Every row belongs to one group in each of 4 separate groupings. Each group adds its own fixed numbers to the row, and there is some noise. The rows also spread widely along 15 directions, which tell nothing about the answers.
Some rows, each with its group in each grouping after it:
[-1.52 -0.06 -0.66  2.88 -1.38  0.27  1.53 -0.99  3.56  2.09  0.06  1.49
  4.92  0.42 -2.48 -0.08  3.01 -0.81 -0.14  0.69 -0.79 -1.49 -2.27 -0.47
  1.82 -2.48] | Q_664 Q_573 Q_676 rozim
[ 1.37 -1.46  0.80 -3.72 -0.85 -2.43 -1.75 -1.77 -1.40 -1.00  2.16 -1.86
  4.30 -1.76  0.64  1.09  1.10 -1.71  0.03  0.25 -0.71 -1.83 -1.67 -1.22
 -1.38 -3.59] | Q_376 Q_122 Q_862 duno
[-1.99 -0.49 -0.36  0.06 -0.75  1.67 -0.27 -1.21  0.29 -1.01 -0.72  2.11
 -0.41 -0.16  0.33  0.92 -0.61  1.83 -0.07  2.31 -0.16  1.29  1.49  2.35
  0.17  0.55] | Q_376 Q_818 Q_862 duno
[ 3.72  1.08 -0.26 -2.33  1.22 -2.18 -2.25 -1.06  1.27 -2.79 -3.28 -2.38
  0.92  2.22  0.02  3.06 -0.21  0.38 -0.74 -3.02 -0.54  1.27  1.47  1.19
 -2.53 -0.56] | Q_664 Q_575 Q_961 Burup
[ 3.13 -1.02  2.02  0.54 -0.20  0.83 -0.51  2.92 -0.03 -0.86 -1.31  1.47
  0.46  1.33  1.35 -2.57  2.47 -1.30 -3.45 -2.08  1.32  1.81 -0.49 -0.24
  1.53  1.18] | Q_607 Q_466 Q_676 Burup
[ 0.83  3.22 -0.16  1.54 -1.27  0.43  2.69 -1.48  1.09  0.28  1.78 -1.08
  1.25 -0.77  0.85  0.21  0.34 -1.58 -0.42 -1.23 -1.87 -0.92  2.63 -1.72
  2.19  1.33] | Q_52 Q_117 Q_961 rozim
[-1.51  0.67 -2.00 -1.31 -1.45 -2.66 -1.80  0.90 -1.68  0.13 -2.82 -0.42
  2.20  1.63  0.26 -0.92  0.00  0.96 -0.69 -0.72 -0.22 -1.74 -0.14 -0.04
 -2.44  2.97] | Q_607 Q_122 Q_676 rozim
[ 1.18 -1.11  0.77 -0.48 -1.60 -2.74 -0.23  0.98  1.10 -2.55 -0.61  0.59
  1.84  2.08 -1.19  2.38 -0.03  0.15  0.97 -0.13  0.63 -0.18 -1.79  0.60
 -2.87 -0.02] | Q_52 Q_575 Q_676 duno
[ 1.19 -2.08  0.08 -2.91 -2.86 -0.13 -1.72  0.28 -1.03  0.51  2.46 -0.08
  2.66  0.50  0.85  1.87  1.12 -0.10  0.04 -0.47  0.02  0.17 -0.24  0.31
  0.29  0.00] | Q_607 Q_117 Q_961 Burup
[-2.13  1.77 -1.51 -0.10  0.30 -1.66  0.29 -1.88  1.72 -2.71 -1.67  0.74
  2.27 -1.71  2.68 -3.28  0.34 -0.99 -1.31 -1.28 -0.94  0.22  0.87 -1.97
  0.44  1.17] | Q_376 Q_573 Q_961 duno
[-2.41 -0.13 -1.43 -1.35 -1.63 -0.32 -3.25 -0.59 -0.98 -1.41 -0.06  1.58
 -1.99 -2.31  1.19 -0.43 -2.56 -0.77 -2.47 -1.71  0.10 -3.78 -0.36 -0.23
  0.46  3.63] | Q_664 Q_466 Q_676 Burup
[-0.45  1.20 -0.63 -0.25 -2.37  2.07  0.97  0.20  1.20 -0.35  0.91  0.82
  0.54  2.43  1.10  2.93 -1.23  0.56 -0.62 -2.60  1.32  4.61  1.67 -2.27
  0.97  1.95] | Q_376 Q_818 Q_676 Burup
[-2.13 -0.99 -0.53  1.05 -0.83 -0.54  1.89 -0.76  2.26 -3.61 -0.91 -1.41
  3.07  0.27  0.80 -0.37 -0.10  0.26  1.43  0.87 -0.40  0.02  1.13  1.45
 -3.11 -1.16] | Q_664 Q_117 Q_676 duno
[-1.85 -0.97 -1.01  1.38 -0.92 -0.19  0.37  2.58 -1.34 -1.32 -1.79  1.27
  1.50  1.05 -2.49  1.74  2.13  0.60 -0.88  1.01  1.63 -0.97 -0.82 -1.88
 -1.08 -0.24] | Q_664 Q_117 Q_961 rozim
[-1.89  0.35 -1.07 -0.34 -0.44 -1.90 -1.10  0.60  0.80  0.53 -1.25 -0.38
  0.18  1.25 -0.02  1.71 -1.90  1.49 -1.21 -3.64  0.86 -0.48 -0.15 -1.07
 -1.17  0.51] | Q_376 Q_117 Q_676 duno
[ 0.12 -1.69  0.87 -1.01 -0.46 -1.58  0.26 -0.72  3.93 -0.66  0.50  1.21
  2.51  1.34 -0.13  2.37  1.07  1.85 -0.82  0.26  0.13  2.63 -0.39  2.13
  0.68 -1.69] | Q_607 Q_575 Q_676 Burup
[-1.13 -1.30 -0.17  0.16 -0.53  2.73 -1.42  0.31 -2.84  3.20 -3.76 -0.74
  1.40  1.30 -1.85 -1.30  0.54  2.20 -0.98  1.67  1.18  0.12  0.95  2.61
 -0.36 -1.80] | Q_607 Q_818 Q_961 duno
[ 0.83 -3.63  1.88 -2.02 -0.35 -2.83 -2.01 -1.63  2.35 -2.91  2.91 -1.75
 -0.60 -0.69 -0.62  5.92 -1.90 -0.13  0.32 -1.75  0.39 -2.97 -2.04  1.53
 -2.58 -4.53] | Q_607 Q_117 Q_676 duno
[-0.78 -0.85 -2.24 -1.20 -1.05  0.70 -1.70 -0.93 -1.97 -1.44 -1.28 -2.08
  2.56 -0.08 -0.35  0.48  0.08 -0.59  0.55 -1.28  0.27 -1.84  0.31 -0.84
 -2.49 -1.20] | Q_664 Q_573 Q_961 duno
[ 1.03  5.41 -1.09 -0.75  1.46 -2.98 -1.38 -3.58  0.51  0.07 -1.69  0.55
  1.75 -1.54  1.89  1.11  1.10  1.03  2.02 -0.41 -3.09  1.08  1.65 -1.50
  0.96 -3.50] | Q_664 Q_573 Q_961 duno
[ 1.02 -5.09  0.01 -1.61 -1.96  2.33  0.22  1.80 -1.99  2.20  4.04 -0.70
  2.29 -0.31 -1.19  1.07  3.09 -0.06 -3.46 -0.93  0.75 -2.00  0.08  1.38
  1.61  1.14] | Q_664 Q_117 Q_862 duno
[ 3.75  1.36  2.03 -1.07 -2.38 -0.87 -2.83  0.90 -0.98  0.36 -3.65  0.58
  0.84  2.85 -0.73  0.10 -0.49 -1.06  0.33  0.45  0.46  0.24 -1.60  1.65
 -1.27  1.15] | Q_607 Q_818 Q_961 Burup
[ 1.16  0.69 -1.09  0.22 -0.72  1.88 -3.37 -2.66  2.06  1.83 -0.98 -0.15
  1.72  1.11  1.89  0.92  0.59  0.72  1.90 -1.95 -2.14  1.05  0.89  2.23
  0.25 -3.53] | Q_664 Q_117 Q_961 rozim
[ 1.55  2.68 -0.92  1.17  2.81  0.12  0.55 -1.42 -1.76 -6.02 -2.90  1.41
 -0.16 -2.51 -0.10  1.12  3.69 -1.89 -0.83  1.02 -1.16 -0.58  2.56 -2.94
  1.18 -3.47] | Q_52 Q_466 Q_961 Burup
[ 0.58 -1.30  1.37  1.93 -1.77  0.59  0.54  1.44  2.45  1.62  4.97  0.41
 -0.79 -1.14  2.57  0.62 -0.47  0.70  1.39 -1.47 -1.93 -1.57  0.60  3.45
  0.43 -0.26] | Q_376 Q_818 Q_961 rozim
[ 1.65  0.44  1.48 -0.19 -1.24 -1.79  0.01  0.87  0.76 -3.44 -1.15 -0.99
  1.96  1.66  0.51  1.17 -0.21 -1.53  0.86 -1.06  0.93  0.66 -0.97 -0.93
 -2.50 -1.59] | Q_607 Q_122 Q_676 Burup
[-0.96 -0.29 -1.51 -0.88 -1.62 -1.39 -3.63 -0.46 -0.58 -0.43 -0.36  2.55
  3.18 -0.92  0.73  0.76  1.99 -0.51  1.77 -0.87 -0.42 -1.41 -2.20 -1.44
  0.00 -3.74] | Q_52 Q_122 Q_961 Burup
[-2.01  1.28 -0.28  0.85  0.27 -1.65  1.18 -3.04  3.59 -0.83 -0.77  0.62
  1.60 -1.03 -0.49  0.71  0.24  0.53 -0.93  1.36 -1.84 -0.86  1.26  1.11
  1.36 -0.65] | Q_52 Q_117 Q_961 rozim
[-0.63 -0.01 -1.72  1.90 -1.22  0.13  1.95  1.03  1.46 -0.07 -0.94 -0.01
  1.44  1.05 -0.39 -1.47  0.55 -0.45 -1.61 -2.76 -0.37 -2.22  1.21  1.15
  0.03  4.78] | Q_52 Q_818 Q_862 duno
[ 1.65  0.87  0.92  0.99 -0.01  0.45 -0.24 -0.28  0.43 -2.12 -0.44 -1.18
 -1.41  0.56  0.03  2.71 -1.00 -0.37  0.33 -0.57 -0.74 -0.76  1.46  0.75
 -1.39 -1.06] | Q_376 Q_117 Q_961 rozim
[ 1.47 -1.58  1.42  0.17 -1.11 -0.30 -1.61  1.29  1.50  0.43  0.11 -2.21
  1.61  1.83  0.05  1.31 -0.52 -0.17  0.26 -3.16  0.89  0.25 -1.30  0.52
 -2.57 -2.94] | Q_664 Q_122 Q_961 rozim
[ 0.31  0.77  0.28  3.77 -0.07 -0.05  1.73  2.90  2.93 -0.97 -1.83  1.20
  0.25  1.26  2.07 -3.04  1.01  0.80 -0.24 -1.85 -0.81  0.45  1.62  3.50
 -0.55  2.32] | Q_664 Q_818 Q_676 Burup
[-0.78  0.09 -1.19 -1.21 -0.64  0.78 -1.97 -1.72  0.28  3.25 -1.10  1.41
  2.81  1.39  0.41  0.69  1.60  2.74 -0.31  1.51 -1.59  2.22  0.87  2.45
  0.88 -1.17] | Q_376 Q_818 Q_676 rozim
[ 0.20  0.52 -2.57  0.14 -1.31  0.67 -1.74 -1.08  1.60 -1.13 -0.04  1.08
  2.27  0.37  3.26 -0.82  1.01 -1.14  0.40 -4.20 -1.23  0.09  0.79 -0.50
  0.80  0.48] | Q_52 Q_117 Q_676 Burup
[ 1.21 -0.95  0.23  0.97 -0.42  1.40 -0.79 -0.36  1.65 -1.13 -1.54 -0.62
  2.94  0.91  0.27 -0.66  1.21 -1.19  0.99 -0.61 -1.01 -0.49 -0.12  2.17
 -1.21 -2.78] | Q_376 Q_466 Q_676 Burup
[ 0.47 -1.38  1.13 -0.06 -0.01 -1.07 -1.51  2.76 -0.57  1.72  0.78  0.35
  0.94 -0.75  2.09 -1.41  1.35  1.68 -0.43 -1.97 -0.05  0.46  0.09  1.61
 -0.08 -2.04] | Q_52 Q_818 Q_961 Burup

New rows. What belongs after each?
[-0.19 -2.20 -1.75 -0.43  0.27  2.07 -0.10 -2.95  1.34 -5.68 -2.84 -0.93
  0.40  1.58 -1.37  3.06  0.20 -0.32 -0.68  0.57  0.20 -0.17  2.24  2.36
 -1.94  0.15] | Q_607 Q_117 Q_862 duno
[ 2.26  1.23  0.22 -0.12 -0.05  0.21 -0.49  1.21 -2.94 -2.55 -4.62 -0.77
 -0.06  2.80 -2.38  2.55  0.38 -0.38 -0.46  0.30  1.17  0.32  0.86 -0.86
 -2.48  0.06] | Q_376 Q_117 Q_961 duno
[-0.87  0.47 -1.43 -0.08 -0.74  0.40 -3.37 -0.28 -2.32  0.37 -2.73 -1.13
 -0.11 -0.01  0.16 -0.14 -1.85  0.38  0.60 -1.76  0.19 -2.93 -0.23  0.80
 -2.71 -1.07] | Q_664 Q_818 Q_676 duno
[ 3.51  1.63 -0.30  0.60 -1.30 -0.49 -2.32  3.21 -2.57  0.08 -2.45  1.28
 -0.46  1.34 -0.42 -0.21  1.17 -1.17 -0.64 -2.43  0.17 -2.51 -0.76 -0.17
 -0.37  2.47] | Q_664 Q_575 Q_961 Burup
[ 4.84  0.19  1.81 -1.06  0.09 -3.39 -0.65  0.57  0.94  0.63  1.50 -0.23
  0.75 -0.44  0.87  0.94  1.94  0.28  0.10 -0.49 -3.65 -2.53  1.24  5.42
  0.01  0.72] | Q_52 Q_818 Q_961 Burup
[ 1.26 -4.07  1.18 -1.76 -3.17 -1.01 -2.24  1.80 -0.27 -1.48  1.06  1.29
  3.23  0.47  0.96 -1.91  1.19 -1.99 -1.07 -0.09  0.40 -1.97 -2.76  2.06
 -1.28  1.76] | Q_52 Q_117 Q_676 Burup
[ 0.45  2.62  0.89  0.06 -1.14 -1.36 -0.55 -1.32  1.93  0.79 -0.97 -1.20
  1.89  0.14  1.36 -0.69 -1.72 -0.38  1.63 -0.84 -1.60 -0.52  0.81  1.55
 -0.46 -0.15] | Q_52 Q_117 Q_862 Burup
[-0.60  2.61  0.38  1.84 -1.06  2.00 -1.30 -1.40  0.96 -0.18 -4.54  0.58
  0.25  1.30 -0.38 -1.50 -1.30 -1.50 -1.29 -0.65  1.17  0.90 -0.27 -1.80
  0.64 -0.24] | Q_664 Q_117 Q_961 rozim
[-0.34  1.22  0.30  0.67 -2.95  1.42  1.63 -1.84  2.15  0.64  2.18  0.49
  0.19  0.01  0.48  0.96 -1.83 -0.84 -0.90 -0.83 -0.21  0.15  0.97  0.27
  1.81  2.78] | Q_664 Q_818 Q_676 duno
[ 1.24  0.25 -0.82 -0.03  0.88 -1.07 -2.26  1.60 -0.47  1.84 -1.94 -0.12
  0.31  1.55 -2.41  2.97  1.77  1.44 -1.41 -2.21 -0.26 -1.39 -0.50 -0.18
 -0.48 -0.88] | Q_664 Q_466 Q_862 rozim
[-3.34 -2.61  0.01  0.30 -1.22 -1.45 -0.37 -0.12  2.89 -0.28  2.11  0.61
  0.56 -1.86  2.17 -1.16 -1.58  1.28 -0.48 -1.80 -0.20 -1.55 -0.11  2.01
 -0.14  0.07] | Q_52 Q_117 Q_961 duno
[-0.51  2.75  1.06  1.34 -0.01 -1.39  1.50  2.26 -1.09 -1.13 -3.80 -0.05
  0.80  2.60 -2.65  2.93 -0.26  2.08  1.35  1.62  1.36  3.00  1.03 -1.64
 -2.13 -1.90] | Q_52 Q_466 Q_676 Burup
[-1.30 -1.41 -0.16 -1.15 -1.76  2.82 -2.26 -2.27 -0.60  1.64  0.89 -1.62
  0.35 -0.70  0.99 -0.05 -1.82 -0.34 -1.24 -0.89  0.49 -1.04  0.68  0.49
  0.73 -1.10] | Q_607 Q_117 Q_961 rozim
[ 5.51  0.40  2.95  0.11  0.76 -1.92 -2.34 -0.04  1.89 -1.37 -0.82  2.75
 -0.81  0.40  0.79  0.32  2.28 -1.27 -2.30 -0.43 -1.27 -0.50 -1.99  2.15
  1.26 -0.43] | Q_664 Q_575 Q_676 rozim
[ 3.39 -2.76  0.11 -0.58 -0.95  0.30 -2.13  0.45  0.90 -1.15 -0.94 -1.57
  2.79  1.49 -0.57  0.11  1.81 -2.45 -1.44 -2.73 -0.48 -3.15 -1.18  2.81
 -1.55 -0.25] | Q_664 Q_117 Q_676 Burup
[-0.22  0.18  0.74  1.14 -1.12  0.16  3.02 -0.95  2.96  0.64  2.95  2.00
  3.06 -0.57  2.46 -1.04  2.81  0.47 -0.50  0.34 -1.08  2.67  1.30 -0.02
  3.62 -0.91] | Q_607 Q_117 Q_676 duno
[-0.67 -0.35 -3.60  1.50  0.14  3.73  1.06 -1.35  1.78  1.69 -0.41 -0.34
  2.57  0.88  0.93 -0.60  2.76  0.86 -2.03 -4.17 -0.80  1.54  3.57  0.55
  2.53  0.48] | Q_664 Q_818 Q_961 duno
[ 2.59  2.00 -0.60 -0.39  2.04 -1.64  0.22 -1.05  0.14 -0.41 -0.61 -2.73
  2.10 -0.15  0.71  0.19  2.15 -0.59 -2.03 -2.87 -1.78 -0.87  1.58 -1.04
 -0.24 -1.06] | Q_664 Q_573 Q_676 rozim
[ 1.29 -2.74  0.21 -0.33 -1.78 -0.06 -2.06  1.64  1.10 -0.30  1.02  2.22
  1.29  1.77  0.84  1.33  2.35  0.25 -0.25 -1.42  0.46  0.79 -1.63  0.39
  0.31 -0.52] | Q_607 Q_117 Q_961 rozim
[ 1.04  0.91 -1.33 -0.94  0.39 -1.21 -0.62 -0.58 -0.39 -0.22 -0.88  0.28
  1.98  1.01  0.49  2.47  2.14  2.29  0.79 -0.22 -1.45  1.64  1.73  1.00
 -0.89 -1.65] | Q_664 Q_818 Q_676 duno
[ 0.65  0.45  0.98  0.61 -2.32  1.29 -0.05 -3.57  3.13  0.07  1.03 -0.79
  1.25  0.16  0.43 -0.18 -1.98 -1.72  0.73  0.49 -1.85 -1.37  0.22  3.07
  0.06  0.44] | Q_52 Q_573 Q_676 rozim
[-0.62 -1.42 -1.69 -1.97 -1.75  0.02 -1.67 -2.51  2.36 -1.79  4.92  0.77
  0.25 -3.02  3.26  2.10 -0.50 -1.13 -1.06 -3.52 -1.23 -1.61  0.71 -0.27
  1.89  0.83] | Q_664 Q_818 Q_961 Burup
[-0.10  1.65 -1.82 -0.13  0.83  3.08  0.12 -2.57 -1.36  1.25 -0.49 -0.29
  0.64 -1.91  1.41 -1.65  1.08  0.24 -2.77 -0.28 -1.89 -1.22  3.91  1.62
  3.29  0.85] | Q_376 Q_575 Q_676 Burup
[-0.67 -0.06  1.46  1.09 -3.05  0.93 -0.46 -3.24  3.30 -1.16 -0.69  1.41
  1.08 -0.15  1.52 -2.23 -2.21 -1.56  1.71  2.17 -1.22 -1.47 -0.72  4.10
 -0.08  0.45] | Q_607 Q_117 Q_676 duno
[ 1.72  0.87  0.06  0.33 -0.02 -1.51  3.30  3.40 -0.62  0.90  0.80  0.05
  1.73  1.50 -2.15  3.01  3.50  1.75 -2.10 -0.17 -0.22  0.83  2.07 -0.04
  1.09  2.48] | Q_664 Q_818 Q_862 Burup
[ 2.71  3.06  2.19 -1.82 -0.95  0.73 -0.54 -2.34 -1.48  0.94  2.66 -1.69
 -1.82 -1.21  2.06  2.34 -2.23  0.03 -0.41 -0.40 -0.57  1.33  2.13 -1.44
  1.91 -1.11] | Q_607 Q_575 Q_961 rozim
[-3.80 -0.72 -1.68 -0.91 -0.76  1.41 -0.19 -0.79 -2.88  1.07 -1.60 -3.10
  3.32 -0.46 -1.25 -1.16 -0.12  0.97 -0.72  1.96  0.57 -1.45  1.35 -0.64
 -1.50 -0.77] | Q_607 Q_466 Q_862 rozim
[-1.60 -2.30  1.10 -2.15 -1.79 -0.57 -0.57  1.15  0.55 -0.64  1.93 -0.11
  1.47  0.34  2.93  0.10 -0.85  3.05  0.11  1.15  0.21  3.79  1.62  3.33
 -1.86  0.23] | Q_664 Q_122 Q_676 Burup
[ 0.79  0.71  1.68 -0.16  0.25  0.31  2.00 -1.99  1.91 -3.16  0.52 -0.72
 -1.86 -0.33  0.96  1.14 -1.44 -0.11 -2.78  1.65 -1.45  0.41  3.27  2.80
  0.44  3.08] | Q_376 Q_117 Q_676 rozim
[ 0.85  2.23 -0.25 -2.08 -1.25 -1.79 -0.34 -0.16 -2.33 -2.06  1.90  0.27
 -0.55 -2.15  1.35  2.33 -0.57 -0.35 -0.58 -0.37 -0.20 -0.81  1.24 -2.78
  0.65  1.44] | Q_664 Q_575 Q_961 Burup
[-0.59  0.68  0.52 -0.06 -2.60 -1.14 -1.26 -0.75  3.01  1.08  3.71  0.97
  1.06 -1.58  3.76 -0.52 -1.64 -0.78  1.69 -2.94 -0.87 -0.86 -1.07 -0.17
  1.28 -0.32] | Q_607 Q_818 Q_862 Burup
[-2.24  0.89  1.25  1.15 -0.39 -1.30  1.52 -1.22  0.31 -2.26  1.35  0.17
  0.99 -3.21  1.71 -1.73 -0.71 -0.79  0.98  1.54  0.02 -1.54 -0.40 -1.38
 -0.16 -2.85] | Q_607 Q_573 Q_676 duno
[ 0.25 -1.77 -0.96  2.42 -0.72  2.28  0.20 -0.01  3.06 -1.26  1.32  0.79
 -0.50 -0.04  2.50 -1.64 -0.08 -0.91 -0.43 -3.86 -1.23 -1.84  0.87  3.05
  0.18  1.73] | Q_376 Q_573 Q_676 duno
[-2.28  0.14 -1.92 -1.00 -0.17 -0.75 -0.20 -1.09  0.47 -0.76  0.33  0.20
  2.36 -1.35  0.98  0.36  0.79  1.32  0.01 -0.12 -1.41 -0.18  2.05  0.30
  0.32  0.06] | Q_52 Q_466 Q_862 Burup
[ 0.13 -1.28  1.01 -0.84 -4.27 -0.91 -1.22 -0.05 -0.57 -3.15  1.46  1.07
  3.06 -1.09  2.70 -3.11 -0.55 -3.36  2.46  1.10  0.28 -1.70 -2.84 -1.08
 -1.94  0.71] | Q_607 Q_573 Q_961 duno
[-0.31  1.60  0.20  0.96 -2.22  1.44 -2.05  0.43  0.83  0.93 -0.24  1.37
 -1.36 -0.33  1.53 -0.46 -2.29 -1.00 -0.45 -3.31  0.59 -0.01 -0.28 -1.35
  1.55  1.26] | Q_664 Q_466 Q_961 Burup
[ 0.57 -1.86  1.19  1.12 -2.02 -0.31 -1.41  1.71  2.63 -0.72 -0.29 -0.79
 -0.48  1.03  1.19 -0.58 -2.28  0.01  1.21 -1.82 -0.47 -2.11 -0.09  5.09
 -2.73  1.39] | Q_664 Q_117 Q_961 Burup
[-1.42 -0.98 -0.69  0.67 -0.83 -0.17  1.93 -0.91  2.58 -5.42 -1.68  0.44
  0.88  0.15  0.04 -0.37 -0.43 -0.73 -1.57  0.58  0.70  0.35  1.15  0.65
 -1.30  2.94] | Q_664 Q_575 Q_961 duno
[-0.26 -0.78 -1.19  0.07 -0.21 -0.27  0.32 -2.68  2.41  1.39  0.19  1.14
  2.16 -0.12 -1.51  1.05  2.36  0.80 -2.21  1.24 -2.06 -2.30  0.40  2.97
  2.50  0.45] | Q_607 Q_575 Q_676 rozim
[-1.08 -0.56 -0.05 -3.41 -1.56 -0.16 -2.02 -1.97  0.14 -3.72 -0.34 -2.93
  0.81  0.63  3.16 -0.21 -3.77 -0.55 -2.04 -1.81  1.45  2.54  0.96 -1.22
 -3.32  2.06] | Q_664 Q_818 Q_676 rozim
[-1.02  0.21 -0.14  1.38 -2.17 -1.30 -1.22  0.03  2.71  1.34 -0.60  2.25
  0.25  0.58  0.60 -0.87 -0.64  0.68  0.59  0.04 -1.34 -2.14 -1.00  3.21
  0.12  2.14] | Q_607 Q_818 Q_961 rozim
[ 0.68  0.87  2.05  0.66 -1.50 -1.76  0.09 -0.47  2.05 -2.20 -0.51 -1.00
  2.76 -0.82 -0.28 -0.27 -0.68 -3.24  0.83 -0.16  0.36 -2.30 -2.30 -1.32
 -1.03 -2.11] | Q_664 Q_117 Q_862 Burup
[-1.14  2.12 -3.95 -1.77 -0.25  1.59 -3.82 -4.63 -1.20 -1.48 -3.87  0.29
  0.19 -0.32  0.87  0.54 -0.66  0.33 -0.79  0.22 -1.97 -0.84  2.69  1.02
 -0.15  1.63] | Q_664 Q_818 Q_961 rozim
[ 2.13 -1.40  2.31 -1.34 -2.46 -1.34  0.99  2.28 -1.11  0.56  3.47 -1.77
  0.65  1.35 -1.12  3.21 -0.69 -0.26 -1.17 -0.21  0.51 -1.13 -0.72  0.22
 -1.76  1.86] | Q_376 Q_818 Q_676 rozim
[ 0.96 -0.92 -0.47 -2.44 -1.85 -0.51 -0.78 -1.18 -0.67 -3.97 -1.24  0.16
  0.99  1.67 -0.66  2.78 -0.40 -0.37 -0.92  1.31  0.44  0.76  0.44  0.80
 -2.30  2.59] | Q_664 Q_818 Q_676 duno
[ 0.28  1.07 -0.82 -0.92 -1.18 -1.52  0.02  0.14 -0.01 -2.33  0.56 -0.19
  1.30  0.17  1.05  2.34  0.46 -0.43  0.16 -1.72  0.20  0.31  1.01 -2.39
 -0.12  0.07] | Q_607 Q_117 Q_961 Burup
